The rows come from 4 hidden closed curves, with some noise, and rows from the same curve form a group. Each curve winds through 6 dimensions. The rows are also pushed far along 4 directions, which tell nothing about the answers.
(in the rows, 128 means zero)
Known rows, each followed by its group:
[117 143 137 139 151 109 143 160 121 125 129 141 117 133 143 119 147 117
 140 106] -> (3)
[111 171 139 137 106 144 125 174 130 139 121 127  99 149 156  73 130 102
 155  93] -> (0)
[171 119 178  71 106 129 130  81 135 128 127 161 127 105 171 158 121 120
  79 120] -> (1)
[ 94  88  75 200 139 145 123 178 119 140 153 102 155 149 122 127 145 123
 158 122] -> (3)
[118 170 130 118 107 112 105 158 133 117  89 110  97 142 111  78 102 132
 152 145] -> (2)
[151  94 138 141 115 130 115 107 131 114 145 124 169 114 133 152 133 134
 109 136] -> (1)
[122 104 100 175 145 114 128 160 127 128 121 116 141 127 103 142 144 141
 148 148] -> (2)
[ 72 148  89 169 175 118 156 194 129 125 126 133 110 142 112 127 153 110
 160 130] -> (0)
[126  64 120 174 120 163 119 111 145 161 153 117 188 110 168 156 139 104
 117 130] -> (0)
[168 122 137 116 138 157 130  70 140 142 135 147 130  93 141 202 133  94
  98 100] -> (0)
[127 126 138 117 140 152 137 128 129 141 129 132 113 107 156 140 132 119
 113 110] -> (3)
[121  88 117 166 106 110 135  61 144 155 133 109 205 129 104 118 115 153
 135 194] -> (2)
[120 133 150 111  67 122 115 147 127 140 109 117 117 164 144  44 105 152
 147 140] -> (3)
[123 118 154 125 103 111 123 157 118 144 120 132 126 142 176  68 130 138
 160 112] -> (2)
[117 153 135 150 139 133 114 165 128 140 127 125 116 138 160  97 135  90
 149  86] -> (2)
[139 126 107 145 154 138 140  90 128 122 129 123 123 124  77 178 131 133
 126 136] -> (3)
[136 138 131 109 138 134 128 117 137 150 115 147 107 112 145 154 127 103
 123 108] -> (0)
[115 138 160 119  96 153 137 138 139 155 127 144 117 139 188  86 133  97
 150  92] -> (2)
[151 153 109 108 131 107 122 109 129  89 124 129 124 118  68 166 116 139
  98 158] -> (1)
[ 97  98  72 195 176 116 146 130 125 129 140 111 157 140  67 155 149 148
 172 152] -> (2)
[111  93 115 153 112 152 125 151 125 146 139 117 139 145 148 108 138 132
 155 114] -> (2)
[163 109 156  77 110  91 116  73 122 101 124 129 145 114 120 138  98 159
  99 167] -> (1)
[125 106 172 123  79 122 134 112 126 175 134 138 163 139 201  54 129 132
 159 110] -> (1)
[101 139 134 116 122 105 136 111 130 135  95 105 127 126 112  70  98 165
 151 186] -> (3)
[107  88  83 168 141 156 127 127 131 143 154 109 166 111 136 161 134 108
 131 134] -> (3)
[148 142 113 118 129 119 105 137 130 100 111 129 109 137  74 151 127 137
 124 131] -> (2)
[113 145 103 151 169 161 127 141 125 126 126 109  98 122 105 151 128 112
 138 109] -> (3)
[139 128 155 102  88 108 119 109 117 137 120 128 130 150 145  75 112 149
 149 128] -> (3)
[133 173 132 104 120 141 136 124 139 108 118 142  97 127 104 144 126 111
 117 125] -> (0)
[150 180 140  80 127 101 124  66 139 112  91 126 107 113  74 131  92 144
 111 168] -> (0)
[117 115 128 121 146 105 124 122 128 139 122 128 143 122 140 116 122 133
 137 140] -> (0)
[131 106 136 142  84 128 135  75 147 150 126 124 177 123 123 110 120 145
 136 169] -> (1)
[119  86  91 172 125 132 139 115 132 144 164 132 183 128 133 167 145 108
 141 129] -> (3)
[ 98  78  73 171 134 139 124 146 127 148 137 104 157 135 113 135 130 139
 153 154] -> (0)
[138 135 146  84 109  99 142  86 134 112 119 146 136 126 107 128 117 156
 121 163] -> (0)
[125 106  85 164 170 151 120 154 117 131 154 115 129 124 113 172 151 120
 112 101] -> (1)
[137  78 139 158 107 181 117 127 131 161 145 118 148 118 184 133 138 107
 128  94] -> (3)
[132 105 145 129 114 132 110 131 121 142 134 118 145 134 155  91 129 145
 132 113] -> (1)
[112 127 115 142 132 152 120 136 130 134 143 115 132 139 130 122 125 116
 115 119] -> (2)
[179 110 153  88 119 106 121  62 125 123 135 153 151 119 122 158 129 150
 101 123] -> (2)
[112 123 112 152 177 141 141 119 129 127 137 121 128 113 121 169 133 107
 130 127] -> (1)
[135  92 113 188 137 145 119 116 133 134 142 113 160 131 115 156 141 115
 149 122] -> (3)
[112 159 134 139 130 133 136 137 139 144 112 132 112 128 136 112 127 102
 142 124] -> (0)
[138 176 149  82 138 134 102 150 122  97 116 131  76 129 134 120 112 109
 110  92] -> (1)
[123 135 131 111 125 130 131 151 123 117 127 143 108 148 124 118 141 135
 140 108] -> (2)
[129 147 132 106 123 101 122 135 132 141  96 132 111 128 126 108 113 137
 126 145] -> (0)
[ 98 116  92 181 144 133 123 135 131 119 136  93 157 131  99 128 121 123
 160 154] -> (1)
[102 129 109 165 108 127 143 136 140 150 129 122 153 140 120 102 134 131
 148 151] -> (1)

New rows, each followed by its group:
[129  85 127 136 118 162 145 118 121 169 164 143 149 122 192 143 149 108
 127  86] -> (3)
[139 115 140 101  98 108 122 133 121 128 131 137 141 130 151 106 122 146
 113 137] -> (3)
[128  81  91 199 148 150 123 171 130 137 147 124 150 124 130 174 167 110
 145 103] -> (2)
[ 89 109  70 183 203 150 135 146 116 147 142 101 127 127  98 158 140 127
 141 123] -> (1)
[121 115 139 138  86 151 127 118 143 151 132 134 146 146 153 100 129 112
 144 118] -> (2)
[119 115 137 138 150 113 131 132 117 126 138 123 139 126 149 121 130 126
 138 126] -> (1)
[135 141 157  83 107 113 140  83 133 133 121 141 131 128 134 106 111 148
 110 149] -> (2)
[155 156 151  88 114 132 109 108 130 100 124 134 111 118 130 139 113 110
 109 115] -> (1)
[ 99 159 130 157 120 122 142 141 129 123 130 115 133 147 116  76 130 131
 164 135] -> (0)
[110 106  98 151 138 120 138  62 129 140 140 104 175 136  79 126 115 157
 148 175] -> (2)
[154 148 152  80 126 141 104 125 121 103 137 140 105 122 149 138 124 111
  98  82] -> (0)
[125 132 111 141 117 127 135  98 141 127 124 118 152 123  93 137 120 136
 129 166] -> (1)
[122 101 155 124  78 109 134 127 130 150 129 142 158 156 163  68 134 152
 155 132] -> (2)
[101 136 131 168 139 126 123 156 128 154 133 115 141 138 162  83 131 102
 153 109] -> (2)
[127 136 136 146  95 143 115 138 137 134 126 115 137 135 141  96 122 121
 128 129] -> (0)
[115 108 121 144 111 125 128 141 132 126 133 116 147 131 145 123 118 116
 129 151] -> (1)
[122 177 148 125 133 114 136 155 134 110 122 146 110 130 133 110 142 109
 134 110] -> (1)
[143 157 124  99 133 115 114 100 141  95 108 123 122 105  86 157 106 128
 102 165] -> (3)
[142 143 134 103 114 115 116  98 143 107 109 122 136 110 105 139 105 129
 109 169] -> (3)
[119 114 125 137 111 155 128 128 138 120 147 126 145 130 136 135 134 117
 125 124] -> (0)
[ 91 180 127 137 130 126 117 193 129 105 113 113  93 149 132  77 119 100
 153 121] -> (1)
[135  93 120 121 124 123 144  75 118 150 142 130 157 120 127 142 124 153
 130 143] -> (3)
[124  74 146 129  64  99 134  91 131 157 128 128 188 157 143  60 121 180
 164 172] -> (2)
[190  49 131 133  87 167 138  19 136 162 162 142 193  92 141 211 141 136
 103 126] -> (0)
[126 200 141  88 139 104 125 151 117 116 112 144  79 144 116  86 124 130
 135  98] -> (1)
[149 136 147  90  82 132 121 110 127 147 131 143 126 134 166 108 114 119
 117 109] -> (1)
[ 99 133 118 192 183 149 126 206 116 130 135 116 101 139 146 122 161  96
 159  72] -> (3)
[130 116 125 115 100 113 110  63 127 137 120  97 167 134 101  87  85 166
 131 183] -> (2)
[139 158 148 109 148 113 135 144 127 111 128 151 107 123 132 137 144 122
 109 105] -> (1)
[116 131 107 164 169 126 126 179 122  96 145 122 127 125 119 162 148 106
 123 116] -> (1)
[140 135 133 119 148 129 133 130 121 128 117 132 102 107 137 148 129 119
 139 110] -> (2)
[126  92 121 134 110 149 125 126 125 138 144 124 143 142 136 123 133 141
 141 118] -> (2)
[116 158 111 140 137 103 107 194 124 105 106 124  98 155  95 101 135 131
 155 120] -> (2)
[ 99 156 115 129 147  99 134 137 138 108 107 119 126 132  86 116 116 140
 127 181] -> (0)
[171 114 145  85  93 131 117  67 121 128 117 125 124 132 101 133 103 167
 109 143] -> (3)
[109 107  92 187 157 144 125 165 135 122 133 104 141 123 103 156 143 122
 129 142] -> (3)
[114 157  90 141 171 106 133  97 134 108 118 112 135 129  42 154 116 141
 118 175] -> (2)
[ 78 122  88 174 180  98 139 133 126 132 126  99 154 131  91 116 124 140
 169 169] -> (0)
[150 112 112 126 123 115 106 111 126 109 141 125 154 123 111 159 123 126
 116 134] -> (3)
[100 108 131 175 110 149 120 165 141 139 130 108 154 139 146  88 137 125
 143 136] -> (1)
[133 165 126  81 103  89 123 134 128 102 120 144 116 142 108 114 113 133
 117 147] -> (3)
[133 144 146 107 121 131 144 140 125 114 141 156 115 134 145 130 147 120
 127  95] -> (0)
[145 148 148 114 128 118 113 126 121 113 115 127 103 139 117 113 120 131
 137 111] -> (3)
[148 144 112 128 168 127 136  86 132 104 122 129 113 112  61 198 127 130
 110 142] -> (3)
[167 128 122  81 149 136 108  89 114 102 140 135 115 112 108 182 122 132
 101 100] -> (0)
[120 131 109 153 164  96 133 114 122 130 116 106 142 113  95 131 118 143
 137 166] -> (2)
[ 69 142 107 178 167 117 157 197 120 143 131 124 115 147 142  87 149 118
 174 116] -> (3)
[158 142 157  75  82 129 112 112 138 116 115 146 114 135 128 123 115 136
  88 133] -> (2)
[187  97 175  98  87 145 104 101 140 125 131 146 143 105 171 160 128 120
  77 112] -> (3)
[159 173 134  72 105  91 116  78 123 114 109 133 121 131  74 104 107 171
 118 149] -> (1)
[153 150 151 116 135 119 112 113 128 104 108 124 104 128 102 131 115 132
 127 126] -> (3)
[ 97 138 126 132 139  91 124 176 123 121 117 121 127 144 130  80 127 143
 141 149] -> (0)
[117 106 135 120  98 140 144 123 128 163 140 136 140 129 178 100 129 130
 133 123] -> (3)
[114 185 109 112 139 138 118 160 124 121 119 124  82 141 111 113 122 108
 128 101] -> (1)
[161 108 116 118 161 132 116 101 118 115 144 129 135 107 101 185 135 147
  90 118] -> (1)
[112 150 128 124 167 111 132 139 123 127 123 134 115 126 131 124 132 116
 141 115] -> (0)
[134 137 123 107 130 108 110 131 114 114 120 118 120 136 101 106 116 161
 118 137] -> (1)
